The rows of a group lie close to one hidden flat surface of 11 dimensions, which may be shifted away from zero. Surfaces can cross.
Known rows, each followed by its group:
[  8   7  -6 -15  11   1  -1  -4  24   5   2   8  -3   8  37  -4 -12   2
   0 -11   5] => Q628
[-27  57  17 -13  -1  23   0   9  29 -17 -63   2  22  37  53 -33   7  28
  10 -45   2] => Q106
[ 19   0 -21 -38   7 -16  41   7  10  11  16   1 -25 -10  19  -3 -19  -7
 -33  34   1] => Q777
[-23 -10  -7  -4 -16 -30   9 -42  -1 -13  42  29  -7 -41 -19  38  14  15
 -14  11  -5] => Q777
[  0  -4  -8  -3  23  -4 -12  -9  29   8  50 -21  -9  17 -24 -10   1  -6
   6   6   7] => Q777
[-11  -4  -3 -15 -16  39   8  -7  16 -13 -14 -23  10 -15 -10 -12  -4 -39
   5   4 -34] => Q891
[-16  17 -18 -40   7   8  33  12  26 -44   3 -18 -26 -20  18 -16  10   0
 -28  29 -53] => Q891
[ 22 -44 -11 -39 -17  19 -45 -23 -20 -16  17 -41   4 -40  10  -4  25  -8
  37  36  34] => Q106
[ -2  -8   6  21  32  -5  -8  34   1 -14  19 -11  -9  20 -26 -14   9   9
   7  -5 -22] => Q106
[  4 -27 -11 -21 -16  12  20  -8 -10   6  -9  24   5  -6  -2 -12   5  -2
  -4 -10   0] => Q922
[ -6  14  20  30 -19  27  -1 -11  -6  27 -19 -18  22  45  -6  -8 -10 -30
  17 -16  17] => Q922
[ -9  28   3 -10  20  22 -44  14  31 -35 -13 -26  10  -7   5 -22   3  21
  31 -20 -11] => Q106
[-17  -8   1 -18 -25 -13  34  -6   9   4 -19   0  19  21   1 -31  23   8
   4   1  39] => Q628
[ -4   8  -4  25 -18 -18  31  14  13  -3  -6  25 -17 -29   0  31 -57   0
 -34  -8 -51] => Q628
[  8   5  11  -1  19   2 -10   9 -42  -9   5  20   6  18   8 -12  41   2
   5  -3  -2] => Q106
[ 25  55 -21 -12  -3 -37   8   2   6 -46  15  27  14  -2 -16 -28  25  24
 -47  31  25] => Q628
[ -9  -5  10  11   5   5 -33  -6  -3  17  -8 -30  -4   2  -2   9   0  17
  32  -6  24] => Q106
[-15  -1   6  -2   7  10  19  20   9  -1 -13 -20   5   0  -5   7 -12   1
   9  -4   6] => Q106
[-19   4   5  -3 -11  -1  -3 -23   5   9 -12   5  18  12  -7  -4  28  -3
  10  -9  25] => Q777
[  8  39 -18   5  -7  33  -9   2  -7  -8 -32 -39 -20  -1  -3   0 -19  11
 -24  11  -5] => Q922
[ 27  35   6  -6  24   0 -13   6  -1   8  31  20  -1 -16  13   9 -36 -24
  -4   1 -27] => Q777
[-14 -20   2  -1   1 -31 -22 -14  -2  44  -4   0 -14   3 -20  -8  11  28
  25  -5  28] => Q777
[ 33 -49  -1 -12   1  -5  29  28 -24  26 -16  45  14  23  16 -29   3  -5
  -7 -17  19] => Q777
[ 17  27   4  26  11  14  -4  24  -4 -28   6 -24  15  11   2  15 -23  11
  -4  -5  24] => Q891
[-13  -9   0  -1   5  15   7   6  -3  -8  -2 -13  10   5 -22  -1  11   0
   9  -7  18] => Q891
[ 10  33   3  -7  25  42 -46 -14 -16  -3  -1 -18  10  14  12  -4   6  -4
  20 -16  15] => Q106
[ 16  37   3  11  23   0  -9 -13  -3  34  29   4  -7  44  12  -1  -9 -21
 -11   1  11] => Q777
[ 18  32   5  37 -18  31 -31 -12 -34 -14   4 -21  -3 -18  21  41 -43   4
   6  -7  -2] => Q891
[-19   4  -5  -7  26  -3  10 -10  -3 -12   0  13  -7  17  15  11  47   7
 -23   1   3] => Q922
[-17 -22  18   3  -9 -23  11   5 -10   6  -6   9   1  -6  -4  -3  14   9
  21   0   3] => Q106
[  7  -5  -3 -15   4  28  -5   8  -4 -27  -6 -32   4  -4  10  -8  10  -2
  10   8   1] => Q106
[-30  25  34  49  32  37  20  21 -41  -2  27 -19   1  37 -25  27  -3 -30
  10 -19 -42] => Q777
[ 23 -25 -19 -18  13  -4  16  26  27 -12  24 -11  -7 -10 -17 -18 -21  -8
 -11  16 -12] => Q891
[  6 -27  -9   2   1   2  21  23   1 -18   2  -2   7  11 -13 -14   1  26
   1 -12  21] => Q891
[-13 -19  30  61 -16   1 -32   1 -31  25  -9 -16  -7  40 -13  -2  18  -1
  31 -14  -7] => Q106
[-22  39  -8  -3  -3  14 -31 -24  39 -25 -20 -54   3 -24 -27   7   9  -7
   2  22   8] => Q777
[-25  -8   0 -37   9  24  30  11  44  20 -35  22  10   5  22 -22 -19   3
  18 -50 -23] => Q628
[-30 -13   9 -18   0 -15   5 -13  31   8  18 -12  17  -7 -25 -11   1  15
  45 -11  35] => Q922
[-28 -12  14  20 -24 -10  17 -27 -19  32  -4   6   3  15  -9  19   4   0
  14  -9  25] => Q891
[ 13 -24 -12 -15 -26 -11  10   3   8 -13   4  16   0  -8  21 -16 -12  46
  12 -16  24] => Q891
[-27  32  -3   7 -19 -25  54   4  49 -17 -18 -27  -8  18  12   3 -10   3
 -36  25   8] => Q891
[ -9 -16   5   6  -7 -19  35  -6  40  28  30  17   0  19  -2   2 -28 -33
  -5  -4 -14] => Q922
[ -5  32   1  -6  14  16  -8  -6  -2  10 -14 -12  -2   7   9   0  -2   3
  -2  -4   6] => Q628
[ 10  -5   7  -1   5 -11  -3   4 -12  18   1   2   2   5   3  -3   4 -10
  10   9  17] => Q106
[-10  -7   3  22  -8  -5  -2 -19 -14   4  24   6  -2  11 -19  10  13  -4
  -1   2   7] => Q628
[  5  -7 -18 -46  30  12   1  -5   9  34  10  10   6 -48 -48   4 -34 -11
  14  -8   8] => Q922
[-10   2   5  -5   7  -4  26   9 -30   6  -9  18  -7  -3   5   9  10  12
 -11   2  -3] => Q777
[-25  33   5 -10  29  -3   1 -14  22  44  -8   3  -2  -3 -15  18 -14  -7
   3 -17   9] => Q922
[ -3  49  -6  -2  15  -6   7  20 -19 -13 -27 -27 -20 -28   1  29 -18  27
 -25  23   5] => Q628
[-12   0  -2  -1 -19  30  18   3  18  -2 -23 -33  10  21  -9 -19  -7  -7
   6  -3   7] => Q922
[  7  11 -23 -18  -4   5  12 -22  -1  45 -22  32 -22 -30   1  18 -27 -22
 -43   2 -33] => Q922
[ 14  19 -24   3 -35 -38 -13 -39  15  16  23   1 -32 -13   7   3 -11   6
 -28  37   3] => Q628
[ -2 -17  -2   5  13  -6  11  -4  19  28  15 -18   8  12 -41   8  -8 -33
   3  12  35] => Q891
[  3  10  -4 -26 -37 -19   7 -19  38   4 -13  10  19 -15  13 -20 -15  -9
   0   8  19] => Q628
[  4   3  -6 -22  -6 -13  17   8  28 -17  -4  10   3  -5  29  -8  -7  18
  -8   1   8] => Q628
[  6  40  25  17  29 -25 -13  24   1  13 -13  17  19  -5  -8   7 -13 -17
   2  -1  -5] => Q106
[-44 -35  23  51 -20   6 -34 -52 -17   8  45  21 -29  27  27  37  29   8
  31 -43 -53] => Q628
[-11  -7 -11   6 -16  69  27   8 -17 -14 -55 -59   4  45 -14 -22  19  -7
 -13  -7  13] => Q922
[-1  7 -5 -2 -5  1 -5 -9  8  3  8 -3 -1 -8 -8  3 -9 -2  1  1  1] => Q922
[ 12 -16  -6   8   1 -14  -6 -14  20  -7  42  -9  -3  35  13  -5  16 -10
  -3  17  28] => Q922
[-11  19  15 -18  12  10   9  20 -32  55 -53 -39 -13 -14  -4   4 -23 -11
  16  19  16] => Q777
[-21 -14  12 -14 -20  15  32  -3   0   9 -16  10  12  29  20 -29  16 -13
  15 -20 -10] => Q891
[ 35   5  -3  10  24  13 -34 -16 -31  57  16  12   4  31 -13   0  -1 -23
   4  -8  34] => Q891
[  8 -12 -19 -19   1   9   8  -6 -16  25   3   2 -13 -10 -22  -7 -16  19
  -2  -4  17] => Q922
[ 16  39   8   0  30  10 -15   1 -10  16 -13  -1   9  20  26   8 -10  -2
  -2 -15  28] => Q628
[ 53  40  -1   5  30  -8 -34  21   8  -9  26   9  10  -9  24   5 -47   0
  -3  -1   8] => Q891
[ -6   9  -5   0  28  23 -55 -20   0   7  27 -18  -8 -11 -18   9  -4  20
  31 -22   7] => Q106
[-12  28   0  -6  10   1  -6  -8  10 -18 -13  -5   5   7  -1  -5  21  12
  -5   2   6] => Q777
[ 12 -31  -4  17  21 -11 -18  -8 -12 -17  74   2  -8   7   2  28  13   5
   6   1   9] => Q628
[ -6  -9   3  14   3  -7 -20 -22  -4  24  16   3   1   0 -26  12   7  -4
  15  -5  16] => Q777

New rows, each followed by its group:
[  3  27  10  33 -84 -59  16 -35   6  -9   0  55  23  -8   0  -8   2  -5
 -28  16  10] => Q628
[-12 -34 -15 -32  18 -12  26  14  30 -18  20  13 -26  -2  35  -7   5  42
  -3 -16 -15] => Q628
[ -7   9   0  -1 -23 -21  21 -13   0  28 -18   3   2 -24 -21  11 -21   2
 -10  13  22] => Q628
[ -2  15 -22  17  25 -38  40  28  50   2  -9 -31  -7  46 -48  -8  10  -1
 -54  34  43] => Q891
[-27 -27   8 -15  -4 -11  32   1  26   1  14 -18  14 -11 -29   8  -4 -15
  18   9  17] => Q891
[-11  -9   4  -5  -7 -39  18  12  -8  -8  -4  39  -4   6  16 -12  15  64
   0 -19  17] => Q891
[ 31  -5  -3  19   8  10   9  16   6 -31  37 -16  28  -7 -28  21 -24 -37
  -8  17  15] => Q628
[ 19 -47  -5 -13  -7  -4  17  -3 -30  26  17   2  -9  39  15 -21  25  -8
   1  13  34] => Q106
[  8 -14  -9  13  -8   0 -29 -22  17  -7  14   1  13 -12 -28   9   5 -12
   1  -1   9] => Q777
[ 18 -48 -14 -10 -10   7 -23 -10 -27  32 -10  37  -1   4 -31 -31  22  18
  10 -24   8] => Q891
[ -5  10  -9  -6  36  22  -4  13 -25 -37   6 -15  -7  -7 -18  14  27  23
 -13   1   1] => Q922
[  1  23   4  -5  11  -6 -12 -17 -11  30  -7  11   8 -14 -22  15  -6  -2
   3  -2  29] => Q628
[-14   0   2  -2 -24  42   8 -27   4  11 -48  -9  26  23   7  -6  18 -44
  -3 -14   5] => Q922
[-14   0   1 -14  24  -2  41  24  16  33  15   3   2   5 -37 -15 -39   7
  17 -24   1] => Q922
[  5 -44 -26 -65 -40  -4  32 -21  47  11 -17  13  10   2  22 -52   8   2
   0   1  31] => Q922
[ -2  -6  14  -4  16 -24 -41 -18 -10   7  33  22   3 -61   9  54 -16  20
  31 -10  18] => Q628
[  6 -25 -10  -1 -21  23  -3  -7 -24 -16   5 -17   1 -23 -29   1  -3   4
   8   6  -4] => Q922
[-19  17  12  31  10  35  12  -3   6   1 -13 -23  13  42  -3  16  13 -48
 -12  -9 -14] => Q922
[ 18   6 -12  -4  32  12   7  17  -2 -10  21 -20   1  23  -1   0  -3  10
  -6   6  30] => Q891
[ -2 -28  -3   9  -5   4  31  22  11 -15  21 -23   2  -3 -18   9 -22  -1
   7   5   2] => Q891
[  7   2 -23 -45  20  15 -11 -20   5  -9  14 -11 -14 -15   2 -12  18   2
 -10  15   6] => Q891
[  6   3  -8  -1  -8 -18  12 -11  13  25   0  23 -12   1  12   3 -29   1
 -15  -5  -3] => Q628
[ -1 -10  -3   2  -3   2  -3 -23  18  20  21  25  -6  29  13 -14   0  -8
   0 -22 -12] => Q628
[-30  14  15   5  14  12  -3  -4   2   1   4 -16   9  11 -21  -1  19   2
  20 -13   4] => Q777
[ 29  -1 -12   8 -42  -8  18   2  25  -9   6 -38   4 -14  16   8 -46 -32
 -14  45  18] => Q628
[ 22  20  -8 -17  18  -7 -13   2  18   3   4   8   7   2   8 -17  -7  -6
  -7   3  13] => Q891
[ -1  22  -6  29  -7 -23 -26 -26  19  29  19  -2 -26  34  -1  -4  -4   9
  -6   1   5] => Q777
[ -2  23  -7 -10  15  -4 -10 -12  -5   4   2 -10  -9 -22 -13  16   1  12
  -3  12  14] => Q628
[ -6   7   8  -3  -9  -8   2 -13   0  25   4  23  12   6  -2  -7 -12   3
  15 -19  11] => Q922
[-17  18  20 -23  15 -10  22  -4   8  29  43  21   1   6  11  -9 -20 -13
  27 -10 -15] => Q777
[ 15  -6 -22  10  -2  29  23  19 -38  -6   1  -6 -27 -11 -32   7 -28   9
 -29   7 -35] => Q922
[-26  -8  17 -10  34  -6  10  27  35   8  -2   2  21 -23 -60  -6   4 -58
  13   8 -47] => Q891
[  1  22   1  12  21  27  -6  -7 -34  11   9  -9 -15  20   3  19  -6  -2
  -5  -8   0] => Q106
[  4  20  10 -21  52  45   2  20 -28 -18  21 -12   1  26  20  -8  21 -19
   7 -10 -23] => Q891
[  1   8  -2 -19 -12 -29   8  -6   8 -20   9  20  39 -52 -55   2   1   2
   1  19  40] => Q628
[-11  14 -18 -26   7  -4   2 -19  20  17   5  10 -16   5 -16 -20  11  12
 -14   2  -9] => Q628
[ -8 -18   6  21  -6  -3  28  19 -22 -23   8 -38 -11   9   7  22   4  13
  -4  22  19] => Q628
[-15 -14   4   9  -2  11  41  15  -3 -10   6 -18   2  28  -1   0   1   3
   0  -3   6] => Q891
[ 13 -12  -4   0  15   6  12  27  12 -27  17 -17  -8 -10  44  26 -32   7
  -3   1  -4] => Q628
[ 18  13 -11 -12 -20  10  -7 -13  41   9   8  16   0  11  14 -36 -28 -20
  -3 -11 -32] => Q106
[-11  16  13 -20   2 -12  42  -3 -20   6  17  40  -3 -17  26  20  -8 -10
 -13   3 -23] => Q777
[ 15  -3  -7   1  -2  -7 -13 -23   6  11  24   7  -5  12  10   4   7 -17
 -13  11  15] => Q922
[-14  23  31  27 -14  18   7  11   1 -15 -24  -4  28  12  10  10 -15 -11
  18 -20  -9] => Q891
[ -4  -9 -13  13 -36  22  26 -20  -7  42 -38 -22 -16  51   6 -14  -1  -8
 -18  -1  19] => Q922
[ 10 -35  10  -6  -1   5  11   1   4  12  13 -11  20  18  31   7  -6 -12
  27  -5  48] => Q628
[  5 -18   3   6  -4   2   4  -4 -13  40  -5 -45 -29  26  56  26 -27   2
  12  14  41] => Q628
[ -5  -4  16  23  14   1  -5  10  -2  11  39   8  -3  11 -15   3 -20  -9
  19 -18 -31] => Q777
[  6  13  -2  -2  -6  -8  -6 -13  10 -10  17  10  25 -26 -34  10  -9 -12
  -3   8  14] => Q628
[-20   5  -8  12 -16 -25  14   4   6   4  10 -25 -34   5 -15  -4 -20  54
   5   5   7] => Q922
[ 12 -29 -10 -31  -5 -11  17   3  11  16 -22  17  15  20  10 -34  22  10
  -1  -7  40] => Q777
[-26   3   1 -16   3 -10  19 -10  -2  22 -14  24  -6  11  -6  -7  17  24
  -2 -19   9] => Q628
[  0 -49   8  -9 -40  -3  -1 -32   8 -19  11  29  33  -1  15  -6  38 -27
  16  -2   6] => Q922
[  3 -22  -9  13 -28  15  16   4 -46  15 -10  -1 -16  -8 -33  -4 -20  25
   3 -11  -8] => Q922
[-39 -28  17  26 -50  33  30  -2  -7   7 -54   3  19  24 -23 -20  16 -21
  11 -31 -31] => Q891
[  7   0  -8   4  -7 -39  10  -3  -6  13  14  18 -16 -33   3  30 -29  25
 -16  13  10] => Q628
[ -7   6  -5   4 -14  24   4  -1 -12 -25 -13 -15  -3  -3  -1   2   3  13
  -4  -4  -9] => Q891
[ 15  13 -25 -28  25 -18  -8 -13  13   8  26  14  -5  -9 -29 -14   2  12
 -19  11  21] => Q628
[ 41 -55  -7   9  -1   6   9  29 -26   8  -9  27  10   0 -11  -6 -15 -20
  -8  -9  -3] => Q777
[ 10  14   2   7 -10  -4 -30 -18  13   3   5  17  11 -10  -5   3  -4 -11
   3  -7   1] => Q777
[ -7  -4  19  25 -23  -3 -16   6  14  10 -25   9  10  51  14 -44  14   5
  24 -24 -11] => Q106
[ 15 -15   2  15  -2  18  -4 -12  14  21  20  -9   1  37  39   3 -19 -33
  10 -14   2] => Q628
[-10  19  13   5   5 -11  14  10 -22 -13 -11   6   8   1  15  12  12  30
  -1  -6  21] => Q628
[ -9 -15  18  31 -28 -13  28  12 -16 -16  -6 -21  -6   4  42  33 -11  19
   3  12  13] => Q628
[ 25  -4   5  10 -14  -4  -1   0  -9 -10  25  17  16  40  24 -26  11  -5
   1  -5  15] => Q922
[-15  45   3 -11 -16   6   9   5  29  10 -32 -11   6  -1   2 -25 -34  24
  13 -18   1] => Q922
[-31  10  -8  12 -31 -30 -31 -53  38  27   4 -28 -17   0 -25   6  12  11
   6  14  26] => Q777
[ 12  29  -7   0  25 -15 -32 -16  -1 -10  24  13  -9 -12  -5  18   9  13
 -13   6   3] => Q777
[-36 -93   7  -3 -44  12  18 -26 -13 -46  16  -3  21 -13 -15  10  69  -9
  20   8   6] => Q922
[-64  63  25  -2 -10  14   1 -43  29 -16  -7 -26  20   7  -5  12  24 -13
  18  -4   2] => Q777
[ 12 -10  -3  16  -4   4  15   1 -22  14 -10  14   0  23   1   2   6  -9
 -28   3   9] => Q777
[ 14  15   2   6 -13 -13   2  -8   1  18   3   9  22 -14 -17  15 -24 -19
  -3   8  29] => Q628
